The same things were measured in two ways. Each way mixes the same 9 hidden numbers, adds some noise and spreads widely along 6 directions of its own, which tell nothing about the thing.
(in the rows, 128 means zero)
Some things both ways: the first way, then the second way.
[133 142 198 186 142 176 153 150 169 118 160 165 128  84 105 116 148 158
 153 134 146 135 155]
[195  56 177  98 157 154 149 152 141 148 139 113  98 114 157  95  71 159
 158 169 143 143 131  98 145 106]

[183 141 100 179 105 105 145 162 172  91 125 132 140  94  81 131 150 134
  99 152 127 140 148]
[110 154  96 131 138 128  80  96 102 131 152 128 126 155 108 124 197 151
 156 119 120 121 161 140 141 135]

[209 150 136 198 119 142 152 138 158  83 133 170 145 137 119 110 180 130
 109 194 113 169 146]
[145 129 122 113 175 131 111 137 113 124 139 119 182 123 136 129 159 147
  81 103  84 175 147 141 118  97]

[128 129 125 131  60 115 140  91  36 145  76 125 123  97 136 176 117 121
 131 150 119 189 110]
[122 161 156 137 161 122 105  83 122 127 117 138 140 126  82 125 157 128
 140 100  81 174 133 131 127 122]

[ 98 131 137  91 203 160 123 123 174  94 144 146 143 177 148  73 135 116
 153 114 154  81 144]
[129 169 144 144  74 171 136  99 157 151 137 187  74  81 157 138  88 129
 148 137 167  65 124 108  99 143]

[ 95 144 130 142 134 143 142 116 108 144 115 140 141 119 185 131  90 101
 106 109 140 145 156]
[113 157  97 115 101 167  97 110 127 136 105 142 142 114 159 140 163  96
  83 147 113 146 171 133 143 149]

[135 114 141 105 137 132 101 124 113 120 140 139 105 103 150 140 134 165
 136 155 145 123 117]
[142 105 142 112 141 147 149 169 117 104 128 108 135 133 157 110  80 130
 105 126 153 112 116 121 125  95]

[ 93  45 108  80 101 146 110  87  92 107 110 115 111 142 167 137 120 144
 137 146 178 112 128]
[176  93 115 119 153 135 135 153 150 127 184  96 142 147 106 108 130 154
 143 142 124 126  91 128 116  52]

[158 162 147 155 120 143 144 146 128 135 118 156 156 138 120 125 139 101
 115 161 115 174 135]
[144 140 171 119 160 116 144 106 146 141 133 122 112 108  93 136 128 131
 113  98  81 155 128 120 119 131]

[163 105 111 138 131 134 121 155 232  24 132 129 180 168  48 104 185 102
  80 201 154  93 139]
[113 151 134 139 133 142 157 137 189 129 108 149 109 132  80 115 151 134
 111 171 193  70 120 111 126 115]

[169 151  86 137 126 108 114 123  93 106 118 143 130 145 123 124 146 114
 115 134  92 134  80]
[ 78 145 171 159 102 119 202 149 100 124 114 154 126 109 100 139  64 106
 123 116 158  68  89 141  80 145]

[117 147 139 140 151 148 132 119 132  82 142 154 175 130 165 136 121 142
 125 122 151 103 126]
[ 80  80 174 112 142 138 166 225  75 112 108 101 135 145 127 108 102 128
 105 177 183  74 173 129 152 161]

[123 104  84 148  95  95 133 145 128 136  62 113 107 102 124  94 102  71
  98 107 140 160 173]
[111 100 122 120 125 174 121 184 125 121 101 129 157 142  92 117 162 117
  91 159 118 110 115 137 148 116]

[108 127 150 142 145 147 130 114 135 140 118 150 135 145 133 108 106 116
 143 129 139 156 134]
[144  72 117 102 125 140 161 212 164 122 150  93 181 128 119 117 108 113
  58 181 133 118 100 132 107  74]

[127  40  51 104 120 130 120  97 161  80 130 113 114 168 160 126 129 151
  93 182 156 116 162]
[124 106 159 146 154  88 156 180  82  85 146  84 124 151  94 109  92 138
 168 106 131 118 138 138 123 149]

[117  98  81 107 144 105 128 162 222 132 161  82  63  98  64 112 137 122
  83 143 152  88 163]
[126 166 112 147 102 134 139  92 135 108 121 147 104 134  97 118 120 130
 160 115 161  88 106 133 108 149]

[218 198 166 193 109 117 113 131  67  82  95 198 190 108 159 145 153 136
 125 198  84 214  93]
[ 96 202 133 149  97 157 139  80 139 128  94 162 111 100 125 147 128  92
  96 102 129 112 127 133 114 145]

[157 105  88 158  65 124 166  99 126 132 113 105  99 109 151 169 140 118
  50 176 140 164 182]
[154 138  52 115 137  51 124  87 170 120 164 106 148 152 129 140 171 127
 140 129 154 139 137 113 108 134]

[131 160 136 149 105 133 154 151 120 136 161 124 128 109 128 140 140 114
 116 184 155 137 122]
[157 114 137 126 166  60 188 120 177 130 179  80 104 146  97 119 116 145
 156 142 175 113 123 111 107 106]

[153 147 103 158 169  89 126 169 219  91 111 123 123 127  84  49 132  79
 102 120 154 109 163]
[121 110 191 116 102 217 170 200 131 118  80 155 108  82 166 105  48 124
  73 170 181  71 139 116 132 144]

[115 119  74 140 114 111 151 174 169 160 140  97  81 108  50 100 134  91
 117 131 123 130 137]
[135  59 141 119 171  68 160 177 128 125 159  82 150 167 103 117 113 132
 157 163 166 121 109 107 123  83]

[174 102 107 117  84 108 106  99 120 124 132 117 110 107  83 209 138 187
  93 144 128 124  83]
[100 145 111 117 105 165 141 164 125 108 121 133 182 120 131 122 123 112
  38 134 139  96 111 152  96 102]

[191 149 172 193 131 155 148 146 173  66 132 184 173 123 108 113 174 154
 140 193 127 170 156]
[129 103 142 114 153 157 147 178 122 114 150 111 164 137  56  99 144 158
  94 133 101  99 102 161 107 102]

[118 130 119 120 133 108 118  84 134 121 135 106 108 140 108 142 118 121
 104 129 158 100  91]
[118 196 134 155  97 159 155  98 149 118  94 171 127  85 111 133 110 110
 102 116 132 118 129 143  94 162]

[169 136 127 171 112 129 135 118 134  94 104 152 164 146 148 123 135 112
  95 155 139 155 144]
[145 122 136 114  94 163 184 157 189 145 136 136 113  82 154 129  79 114
  71 174 170  85 119 113  99 121]

[165 160 104 141 123  89 122 150  91 160  61 141 102 101 148  93 115  73
 110 132  84 210 158]
[101 148 103 147  70  89 160 106 166 117 127 150  96 134  90 157 106  81
 154 118 170  53  66 106  91 158]

[133 119 105 110 101 113 128 102 121 131  98 103  97  83  92 179 132 130
  84  90 117 115 135]
[140 119 123 104 108 116 139  78 141 144 139 143 111 131 136 124  99 140
 159 136 173  92 101 107 107 134]

[128  82  52 159  70 104 129 130 116 147  95 102 100 103 130 145 102  95
  52 129 125 158 150]
[132 145 128 121 116 197 111 124 117 132  72 142 158  98 183 134 130  85
  64 139  94 193 156 136 152 116]

Other things, the second way, with their names:
K_932: [116 141 115 107 144 167 142 149 138 140 133 131 183 118 118 121 163 137
  40 138 120 122 130 151 106  86]
K_536: [ 98  82 167 120 123 156 145 185  66 108  71 113 143 138  96 118 106  97
 119 136  97 129 116 137 158 162]
K_863: [151 114 136 111 101 166 139 137 130 122 129 140 132 107 164 110  62 128
 117 140 156 114  97 121 105  98]
K_620: [ 85 110 142 112 147  95  97 141  98 115 111 112  98 174 120 126 149 121
 159 134 171  96 170  87 174 163]
K_958: [101  89 148 107 160  93 165 195  86 117 144  85 138 153 146 118 112 141
 116 153 176  99 172 129 135 140]
K_208: [152 150 143 114  86 208 171 135 144 127 146 135 144  84 122 107  65 128
  56 112  95 107  74 170  74  92]
K_472: [ 73 100 157 142 154  96 135 189  83 126 108 133 151 141  78 156 159 106
 128 134 108 114 139 119 137 156]
K_140: [ 83 171 100 156  97  78 126  72 128 118 148 153 127 149  25 138 164 125
 187 119 138  77 100 147  83 170]
K_147: [111 161  85 122 166 111  93 118 136 130 141 111 143 157 107 156 227 118
  88  97  94 147 157 122 149 112]
K_840: [127 100 194 120 143 159 145 176 117 141 115 103  69 117 189 121  89 114
 128 167 156 134 201  95 186 140]
K_23: [ 95 140  74 125 118 108  79 132 129 120 125 122 136 155 122 157 210  94
 113 137 126 117 171 117 159 152]
K_907: [104 132  69 111 108 118 119 129 121 114 158 117 192 156  97 121 166 130
  99 139 147 100 112 161  93 107]
K_694: [141 147 145 123 149 200 120 135 123 135 119 138 176  98 152 119 122 121
  52 115  82 183 116 148 118  45]
K_841: [161 105 122 118 148  59 151 118 147 142 192  74  70 145 176 148 117 124
 178 137 163 128 168  91 144 133]
K_123: [126  96 149 114 173  85 154 138  74 128 182  80 154 164 109 117 115 150
 148 101 112 137 112 146 105  81]
K_263: [135 120  66 135 109 113 163 136 166 126 157  91 141 155  81 141 172  91
 123 151 124 115  90 143 121 102]
K_882: [131 159  88 111 130 131  97 103 163 138 180 130 167 130 116 129 175 142
  77 127 126 118 125 134  92  65]
K_170: [ 78 151  82 113 104 196  91 144 101 108 116 121 201 157  78 118 190 102
  38 119  83 124 103 181 128  86]
K_357: [159  97 136 113 105 130 141 124 138 124 150 102 103 132 142 120  72 110
 148 134 137 124  95 111 125 105]
K_943: [151 160 101 124  92 177 114 100 166 156 169 167 119  84 157 135 140 146
 107 136 128  97 131 131  95 115]
K_859: [151 194 111 144 106 192  86  89 156 145 147 158  85  95 174 143 156 125
 123 113 104 134 162 122 139 112]
K_36: [129  71 210 105 152 141 156 165 112 152 103 122  85 122 156 122  74 125
 142 157 152 118 146  79 168 132]
K_233: [104 129 158 118  98 204 145 159  84 116 118 117 167 114 124  97  86 115
  71 137 107 131 122 178 115 102]
K_714: [146 119 163  97 166 164  91 126 106 126  88 130 120 116 163 107 132 143
 112 118 109 173 186 106 172 148]
K_661: [143 143 128 127 169 112 131  98 156 157 174 118 119 131  89 140 184 150
 123 108  95 135 127 123 120  91]
K_451: [140 124 161 106 171 102 102  81  88 130 100 135 135 127 162 132 119 135
 144  95 103 188 162 103 139 148]
K_251: [ 54 119 147 119 114 163 130 189  92 100  83 142 150 150  69 120 145 117
  83 139 145  56 118 136 140 162]
K_682: [126 143 127 129 133 157 155 127 153 157 144 137 152 109 106 137 161 129
  78 147 106 131 124 148 112  97]
K_399: [ 89 106 171 135 149 144 137 180  81 117 104 137 134 147  93 107 125 141
 142 144 150  89 125 126 144 123]
K_97: [ 97 167 135 143 115 144 111 101 133 124  67 180 136 109 143 145 133  95
 117 140 150 130 148 108 134 155]
K_599: [103 145 135 125 166 113 135 118  65 108 121 113 201 145  78 113 145 137
 100  91  85 169 126 175 100 115]
K_183: [148 139 169 111 137 196 149 115 110 157 145 144 137  90 121 106 114 166
  96 124  90 131 130 160 103 108]
K_366: [118 168  97 127 115 209 101 115 108 125 107 141 165 127 126 104 176 131
  88 141 113 144 155 175 139 113]

Some of these things the first way, each followed by its name:
[158 108  98 141  96 107 125 173 134 149 146 117 101  99 128 128 122 143
 116 157 167 133 132] | K_859
[145 128 110 176 129 120 112 166 149 127 130 149 137 122 125 103 112 107
  97 150 127 153 121] | K_263
[154 177 135 158 126 124 144 148 133 110 135 140 152 126 112 117 148  99
 118 150 133 131 117] | K_932
[ 50 159 123  84 175 128 150 112 149 172 137 100  90 128  97 109 100  90
 149  86 133 106 135] | K_140
[194 137 100 178 121 110 119 188 180  91 100 168 163  99  78 119 145 128
 100 185  72 203 159] | K_170
[157 134 158 153  91 122 129  99 100 104  91 140 139  84 146 167 127 144
 106 138 148 154 139] | K_714
[108 105 114 142 113 129 128 128 148  99 157 115 121  91 129 155 121 151
  97 145 170  95 128] | K_366
[127 206  82 164 127  69 159 161 121 166 115 104  82  88  82  88 117  53
 118 129  93 165 124] | K_599
[180 106  96 159 114 135 124 131 192 118 154 133 130 155   4 158 159 158
 102 100 106  98  74] | K_472
[125 103 120 125 126 146 137 125 119 128 115 140  96 100 167 120 135 138
 127 156 121 163 181] | K_863
[149 133 110 132 156 119 100 155 160  94 134 146 140 162  70  82 150 108
 139 155 115 123  81] | K_694
[116  84 104 122 104 179 134 104 127  83 148 135 175 181 150 163 145 130
  88 151 154  91 115] | K_682
[115 142 154  94 163 135 107 115 131  99  96 149 157 126 136 129 121 126
 135 109 132 123 136] | K_251
[120 104 136 116 133 174 114 121 117  86 109 160 179 146 150 140 138 129
 119 117 127 116 131] | K_36
[ 70 122  74 112 145 136 161 134 140 116 112 102 129 156 172  69 113  47
 105 107 165  95 184] | K_183
[138 140 126 121  86 134 125 112  32 146 137 140 117  86 154 192 131 173
 148 136 107 149  78] | K_123
